The first 8 rows are patterns. Each new row is the sum of 2 different patterns, raised or lowered, with some noise. Before adding, each is slid sideways (what falls off one end comes back at the other) and multiplied by a number that may be negative. Names go in the order of the patterns.
In the rows, 100 means zero.
Some rows, each with the names of its patterns after it:
 75  73 127  76  98 102 100  91  84 125 106  76 112 121  88  75  96  84 129 119  70 104  86  94 126  86  88  98  88  75  78  73 112 122 119 115  76  86  99 106  81 122  96  97 104  78 102  76 -> S
125  77 104 100  79 106  95 110  77 103  78  89 105  93  95 115  75 123  85  90 124  75  76  90  99 111 119 127  73 103 126 115  99 115  86  88 104 111 113 113 126  86  85  94  73 100 124  89 -> V
 98  84 122  93  99 120  87 121 125  96  83 116 100  97 128  78  96 103  73 102  77  84 110 114 112  87  95 126  81  86 101 123  76 111 116 111 108 123 103 112 120  94 116  80 109  90  70  88 -> H
 96 130 100 102 112  81 107  81 108 109 120 128  73 115  88  86 119  83  76 118 125  82 115 119  95 103 128  95  94  71 130 117 103 124 104  70  95 106 129  84  76  71 121  91 103 103 112  92 -> B
109 115  96 129 106 120  80  96 101 121  82 101  71 116 114  80  73  81  80 120  92  80  71 109 105 128  80  76  87 104  93  73 126 106  75 127  74  88  84 106  89 102  84 101 118 113  72 103 -> N
 82  88 130 119 124  99 120  98  70 122 121  90 109 111  96 128  87 127 100 130 127  84 125 126  76  93  82  98  89 122 118 100  97 112  77 100 101  89 106 124 112 120  74 124 115 121 129 124 -> W
 99 120  95 123  96 106 116  97 117 114 100  92 110  72  70  78  76 114  84  82  91  78 112 116  96 102 115  90 110 112 118  98 115 111 102 116  95 113  78 115 111 104  79 116  85 124  95  86 -> A
 76 107  73  79 129  85 122  89 104 114  81 116 116 111 121 106  86  97  81 103 129  79  86 101  78 116 112 112 118  78  88 112  90 127 129  79 102 102  92 124 109 100  73  81  86  81 100  82 -> T

New rows. What belongs after each?
120 106  70  60  97  91  92  83  86  70  66  84  93  95  80 110  79 110  81  91  99 117 111  85 106  97  65  65  71  99  64  92 100  75  91 103  74  97  76  70  97  97 107 123  54 109  98 100 -> W T
 47  80  80  98  95  99  56  48 104  93  91  87  77  64  42  78  99  71  74  90  60  81  76  89  70  99  82  58  93 112  62  72  68  69  75 102  85  82  85  69  61  55  79  61  70  97  74  82 -> W T
125 132 112  99 116  91 140 144 107 114 112 124 114 118 129  80 116 111 106 112 107  98 122  96  88 120 122 123  98 104 124  89 117 112 137 130 114  92 122 102 133 118  91 116 127 111 135 109 -> N T
122 116 110 148 113 104 136 134 126 138 113 109 164 141 150 147 102 149 148 135 153 135 129 148 118 103 118 107 136 125 125 111 134 113 118 130 117 160 116 139 145 160 101 153 114 128 134 134 -> S A
120 133 132 166 113 107 150 151 137 157  93 131 145 137 118 105  93 153 158 145 114 128 159  95 111 144 113 132 142 149 126 138 137 137 132 123 116 159 115 117 104 112  91 118 101 155 119 123 -> H N
 92  68 104 119 101 103 108 113  80  88 108  71 126 116 117 105 106  90 112  85 100  91 119 110  91  93  95  96  97  97 117  98 103  89 102 112 106  98  98 100 130 121 120  90  97 106 102 105 -> V N
 80  96  66 113  54  87  91  66 113  89 108 114 111  44 105  69  79 100  77  88  50  61 116  74  68  98  92  77 101  47  78 129  64  94  83  51 107  98  83  76  96  94 100  65  52  47  68  92 -> S T
125 118 100 140  83 120  98 124 137  85 123 129  74 107 103 109  99 140 119 113 113 129  88 121 115  94 125 130 124 119  89 134 127 115 146 126 107  98 129 125 141 105 139 108  83 140 126 108 -> W A
 66 100  88  73 105  91 118  79  78  85  75  89 111  79  91  82 101  99 116  72  87  84  85  71  89  87  63  90  83  91  98  89 116  89  86  82  66 109  82  83 104  70  86 105  85  69 103  83 -> H B
 94 138 142  76 121 140 118 113 142  94  98  90 138 134 122 142 104  72 101  93 130 109  86 104 111 104 113  98 123  98 115 119 114 100 112  98 111  94 122 104 139 120  83 138  82  85 117  99 -> V B
 97  84  48 102 107  79  89  86  87  97  77  97  92  65  78  70  98 121  79 133  84  85 115  50 124 100  65 104  67  89  66 118  97 103  96  92  74  93  74  94  69 119 104  80  88 123 106 100 -> V W
 84  94  88  98  80  80  86  90  83  86  83  89  93  87  82  93 104  77  94  90 101 100  84 101  70  71  95 100  83 102  95  81 108  90  80 107  83 116  87  80  77  75  88 102  83  91  91  83 -> H W
 81  84  97 119 122 106  78  86  90  90  92 119  99 110 100  75 107  71  92  81 117  90 101 101  98 106  84 124 110  83 114 117  78  96  88  99 124 102  96 113  97  97 110  84  79 110  93  72 -> S V
 81 139  90 120 106 122  72 108 100 102 104 105  95 144  74 115  96 118  99 116  64 106 128 111 102 115 119 120  59 104 133 111 121 125  79 132 105 149  88 123  96 104 141 131  72 100 104  72 -> N W
123 116 135 126 112 144 125  75 124  68 103  89  79 139  84  82  93  74 110 128 110 126 114  75 140 135 121 125 103 102  96 101 122 129  82 128  90  90 115 115  99 132  84  92 107 149 122 135 -> A T
 83  73  72  52  68  65  96  72  87  75  60  89  83  76  86  64 100  85  66  58  67  70  76  49 100  91  74  50  98  68  77  62  60  71  84  76  71  67  69 104  81  76  94  75  86  94  66  74 -> H N
 97 105 100 109 114 107 111 140  88  86  99 129  99 107  93 120 115  97 107 103  80 106  99  80 111  83  83 116 108 113 128 139 145 135  95 132 110 117 124  87 104 100  91  99 121  87  98  97 -> H A
 50  90 107  65  63  46  95  83  97  93  71  64  86  68  79  90  49  89  63  75  73  58 104  61  59  85  72 109  77  95  75  61  91  98  63  83  88  70  76  81  61  56  68 103  79  54  61  60 -> B W
151 145 137 117  90 103 107 123  97 122 117 102 111 126 114 119  97 105 155  92 132 137 129 129 113 131 128  91 134 155 103  94 124  99 157 141 112 139  96 112 151 109 132 139  99 107 106  97 -> S T
114 113 142  98 134 124 133 125 108 131  92 119 108 152 116 129 137 134 111 108 150 138 109 125 158 127 104 116 124 148 134  95 126 101 118 142 109 115 118 129 101 112 120 141 149 154 128 109 -> S H
157 115 121 152 142 141 138 105 124 120 107 149 127 110 121 112 101 134 123 116 137 102 134 116 140 136 146 133 137 123 147 131 144 133 114 125 114 133 115 120 129 106 119 124 108 142 157 143 -> A T
79 83 84 81 67 68 74 97 68 84 71 78 72 78 76 75 71 77 67 50 86 60 71 68 78 73 79 80 82 94 77 89 86 72 55 83 88 66 85 65 65 83 69 85 69 61 73 89 -> H T
103 133 135 117 151 116 129  90 107 132 140  98 129  81 119 140 103  98 105  91 127 113 118 108 129 133 135 112 111 105 137 124  84 150 113 107 135  92 120 100 110 103 108 103 124 135 132  95 -> N T
 57  50  76  49  87  83  78  73  56  29  95  82  71  70  51  52  71  95  82  90  79  64  91 100  56 114 107  54 100  39  92  78  62 102  46  46  62  54  56  90  69  86  56  47  84  81  69  86 -> A T
 81  95  96  65  82 100  85  83  84  73  56  52  74  91  64  74  78  63  95  78  87  81 103  85  74  93  97  64  84  74  79  78  85  88  64  85  88  67  64  85  65  91  81  75  89  74  86  99 -> W A
133 116  71 101  69 109  85  91 130  77  82 114 107  87 137 116 133 111  91  98 105 128 113  76 108 117 116  94 129  81  80  93 114  85 113 105  92 118  92 112  87  82 121 108  80 107  66  94 -> W A
 60  96  87 115  80  77  84  77  72 112  93  75  74  93  96 113  78  86  83  85  60 103  88  64 102  82  91 109  75  89  74  85  73  54 117  86  96  91  84  95  98  66  65  89  70  65  83  88 -> H B
132  96 116 124 118 131 134 138 119 127 109  99 136 104 145 114 103 123 125  98 123 144 100 104 113 126  97 126 144 128  97 123 121 108 124 124 132 108 110 115 126 150  97 114 138 128 126 125 -> B W
109 142 141 122 114 135 119 138 123 132 104 138 142 129 129 117 140  87 125 137 108 112 138 115 131 118 105 126 135 108 130 129 126 125 112 132 120 111 104 133  95  92  93 104 126 119  96 105 -> N A
143 149 102 113 131 103 140 137 102  99  75 106  82  83  84  88  98 107  88 135 114 114 120 137 124  80 136 122 113 153  92  94 112  66 115 112  74 108 122 104 111 119 144 106  77 101 143  81 -> H T
107 129 104 102 126 128 135 110  87 113 120 139 107 110  93 113 145 126 114 129 146  78  93 149  90 142 115 132 105  98 118 131 102  95  98 134 119  92 105 109 103 116  86 138 123  97  83 112 -> N W
 85  74  86  71  72  82  77  57  99  79  81  82  74 104  88  55 114  93  61 122  73  72  83 104 100 115 129  58  97 101 109  79  79  64  76  78 111  92  95 125  66  82  97  59  77 125  82 107 -> V H
 99  96  86 126 108 102 102 103 101 127  80  98 107 117 127 130  99 106 117 142  85  91  85 133 111 121 107 116 129 101 105 126  98 123 121 110 107 105  86 114 104  84 106 121  97 110  93 117 -> H N
 89 135 111 131 116 108 122 146  82  98 109 126 113 135 108 117 118 134  90 105  93 114 127 131 116 122 111 105 114 136 112 134 102 113 126 125 123 121 121  94  82 141 118  94 103 121  91 123 -> N W
145  99 106 130 104 124  86 133 131 111 148 132  98 117 136 142 119 111 111 136 126 128 125 142 110 126 134 132 131 136  92 139  97 140 127 123 145 115 133 126 107 145 118 101 146 151 109 128 -> B A
 89 100  85  93  77  67  79  63  57  97 102  89  99  70  86  74  83  72  90  79 101  91  68  74  75  82  78 100  74  87  86  85  85  82  94  95  70  92 105  79  78  82  76  97  89  76  83  83 -> S B
 91  81  62 108  47  76  78  90  78  93  70  84 103  86  68  75  92  87  59  95  83  84  79  76  81 106  60  93  75  91  80  74  57  62  83  85  72  71  43  88  69  92  72  70  80  77  70  77 -> H N
 87 111  76  74  82  62  85  87  64  80  90  81  86  90 105  85  64  79  98  69 103 108  80  88  99  83 105  95  84  76  64  80  70  68  68  75  79  81  70  96  85  81  89  95  90  64 101  90 -> H T
 73  80 101 106  52  89  86 120  78  99  76  80  87  99 113  50  83  62  66  65  95 102  91  71  98 102  69 106  89  98  52 104  66  67 126  51  65 115  71 103  72  83  83  92 101  81  79 130 -> H W
129 100 119 112  97 102 127 103 104 104  90  89 101 103 133  90  77 117  97 116 103 124 121  77 114 101  92 131 114  83  88  93 101 133 123  96  78 103  75  73 106 100  62 118  84  85 139 105 -> H T
 85  99 105  93  90 101 101  95  72 111 101  84 116 100  89 120  76 117  83 112 112  92 119  94  85  81  74 101  80  92 113 104  83 108  85  91  92  99  87 101  85 120  85 110 117 105  94 106 -> B W
117  47 105  82  56  91  76  62 107 117  82  81  97  43  70  66  72  82 123  97  72  94 104  51  64  70 127  46  81  80  69  74 124 103  70  87  59 103  50  96 109  44  58  92  63  96  85  58 -> H W
 81  66  94 103  77 121 105  84  90  92  65  71  77 119  57  78  77  78  56 103 101  55  75  79  95  74  82 125  82  89  93  89  77  95  61 106  67  82  61  65 101  77  67 120  94 103  83  90 -> B W
59 57 77 68 56 86 62 83 71 78 96 65 77 87 54 64 81 48 92 50 43 72 93 58 80 69 49 93 73 75 98 65 84 85 49 45 50 67 82 47 77 76 56 56 96 60 61 68 -> H A
132 138 150 137 155 165 106 132 139  79 136 133 127 153 101 144 117  95 124 105 136 115 129 123 116 110 135 130 140 120 137 100 113 135 122 111 105 136 114 122 165 100 125 154 122 115 141 135 -> V T
 88  72  72  94  89  74  69  93  73  89  96  93  72  77  80  61  47  44  48 103  57  55  55  59  68  85  57  90  85  67  69  96  86  89  77  73  86 104  79  94  43  90  98 100  50  86  45 105 -> N A
121 132  98 113 143 131 130 135  85 105 110 123 128 119  94 131  96 100 134 123 113 122 113 110 121 144 123 135 126 122 138 146 128 128 142  88 122 111 121 105 118 144 100 114 122 102 115 146 -> B T
 77  69  51  80  70  66  59  57  69  70  67  80  89  54  94 106  89 109  74  79  92  80  87  73  64  78  59  51  72  62  63  50  68  63  54  62  75  72  74  85  62  72  64 101  72  90  65  84 -> A T
108  86 104  86  73  94  74  95 127 127 100  89 106  97 105 102 111  95  82 116  94 101  94  80  72 120  85 111  94  91  78  97 118 103  86 115 113  89 100  98  89 126 104  78  94  97 103 130 -> S B
109 101 112  91 135 127 127 121 109 110 132 105  88 131  92  86 118 121  86 112 117 111 114 103 111 117 111 142 124 106  90 115 137 133  87 134 119 111  89 129 105  83 103 106  87 118 100 108 -> H B
 94 103  88 122 105 108 107 105  75  92 110 105 101 129 108  69 105  93 111  83 104 127  99 113  77 106 114 105 115 100  93 110  96 119  88 129 119  95 111 105 100  91 107  90  79 115 105  69 -> S V
 92  86  56 106  85 110 112  80  53  90  87 121  82  64  59 100  76  76  98 110  85 104 115  74 101  86  88  96  71 112  98 110 104  77 100  93  82 106  82  72  94 126  60 109 114  73 108 129 -> V B
105 115  63  89  69 104  80  99 111  85  93  72  95 103 108  86 122  93  65 134  93  91 115  61  85  67  71 119 122  95  91  66  86  99  83  98 118  58  98 106 129 116 122 109 101 126 117 103 -> H T
100  73  91  95 116 106 110  95 114  94  96 103  87 114  93  99 108 111  72 125  97  96 104 101 113  93  90 103  95  91 100 123  88 105  84  75 116  83 100 106  87 116  94  96 117 104 104 114 -> S H
108 103 105 118  85  90  98  68 104  99  86 110  91  93  96 109 112 108  96  96 122  93  98 103  82 121 108  66 126 104 108  94  81  87  63 110  94  83  76 122 105 126 127  87  98 100  94  88 -> V A
 99 155 123 131 148  92 130 134 106 137 128 129 149 122 112 101 105 158 121 119 124 157  94 135 136 131 144 137 146 150 159 103 155 111 133 118 109 130  98 109 156 107 111 147 137 142 156  96 -> S H
 75  67  91  90  62  87  90  74  79  66  97 101 119  54  72  77  56  73 107  69  78  63  82  72  75  80  87  80  55  70  42  88  69  81  89  78  67 112  55  54 109  49  48  80  77  68  96 105 -> V B
123 147 127 133 122 105 123 126 127 112 109 146 123 134 111 103 119 138 125 122 135 113 125 149 117 133 111 125 115 119 131 130 128 140  98 112 140 135 123 145 113 129 120 141 139 144 128 125 -> N T
 69  89  53  75  74  53  88  73  72  99  62 109  88 102  81  75  98  97  83 101  88  61  81  65  84 114  61  77  83  61  86  74 107  90  74  82  81  88 118  96  55  95  79  66 103  91  75  67 -> B T
116 130  79 103 106 104 134 132  75 111 102 111 128 105 104  86  86 101  89 108  96  84 118  84  84 129  98 117  79 100 107  91 110 114 109 114 118 102 103  86 108 127  92  98 118  82 127 120 -> A T
145 118  91 131 107 119 133 131 142  75 126 146 118 113 144 122 114 150 104 113 138 123 128  99 111 138 117 122 126 133 149 129 125  96 121 120 124 144 139  95 125  85 120 110 126 143 115 126 -> S W
120  89  69 126 118 133  95  69 106 148 119 130  83  85 128 135  92 102  88 134 138 106  79  97 115  84 101 128  70 141 100 118  95 104 117 115 115  97 108 111 116  95  86 104  79 107  63 116 -> S N
126 151 140  88 129 103 115 146  99 101 125 131 112 137 139 117 117 142 117 127 106 158 146 119 149 137  92 129 137 139 112  90  99 138 106 134 115 125 108 106 145 124 123 138 101 111 111 136 -> B T
106 100 112 101 112 131 109  75 104  95 119 113 118 120 108  92 101  96 123  87 113  77 113 102  81  87  85  90 125  83 100  76 110 122 114  75  82  92 112 110 101 105 110 102 134  83 100  85 -> V N
130 101 139 112 105 161  96  93 114 130 123 149 135 101 137 154 125 124 120 114 110 118 140 130 130 147 116 104 136 118 142 160 108 159 116 134 140  97 119 120 132  92 135  98 109 118 118 110 -> V A
127 134 116  83 100 130 112 104  83  91 139 127  76  93  71  97 120  86  96  67 109 118 144  81 114 129 136 127  76 146 133  95 151  77  88  96 115  86 123  88 100 109 123  74 107 118 108 108 -> N A
 80  98  79 100 100 101  92  84  73 108  98  88 106  88  83  89 115  88  82  88  78 113  96  78 102  94  80 111  79  96  97  78 107  86  94  84  93  94 101 102  99  95  64 114 108  95  91  92 -> A T
 72  71  49  69  64  85  76  55  74  70  56  71  84  76  87  99  98  97  69  97  89  90 101  62  70  66  80  62  66  62  66  54  88  58  65  84  55  90  74  88  53  76  71  90  72  77  52  79 -> H A
122  89  84 103  84  94  79  96  99  97  85 102  99 115  94  87  84 105  79 115  96  92  86 114  90  99 110  96 104  78 112  86  72  95  84  87  98  94  94 116  97 101 116  82  79 112  83  81 -> H B
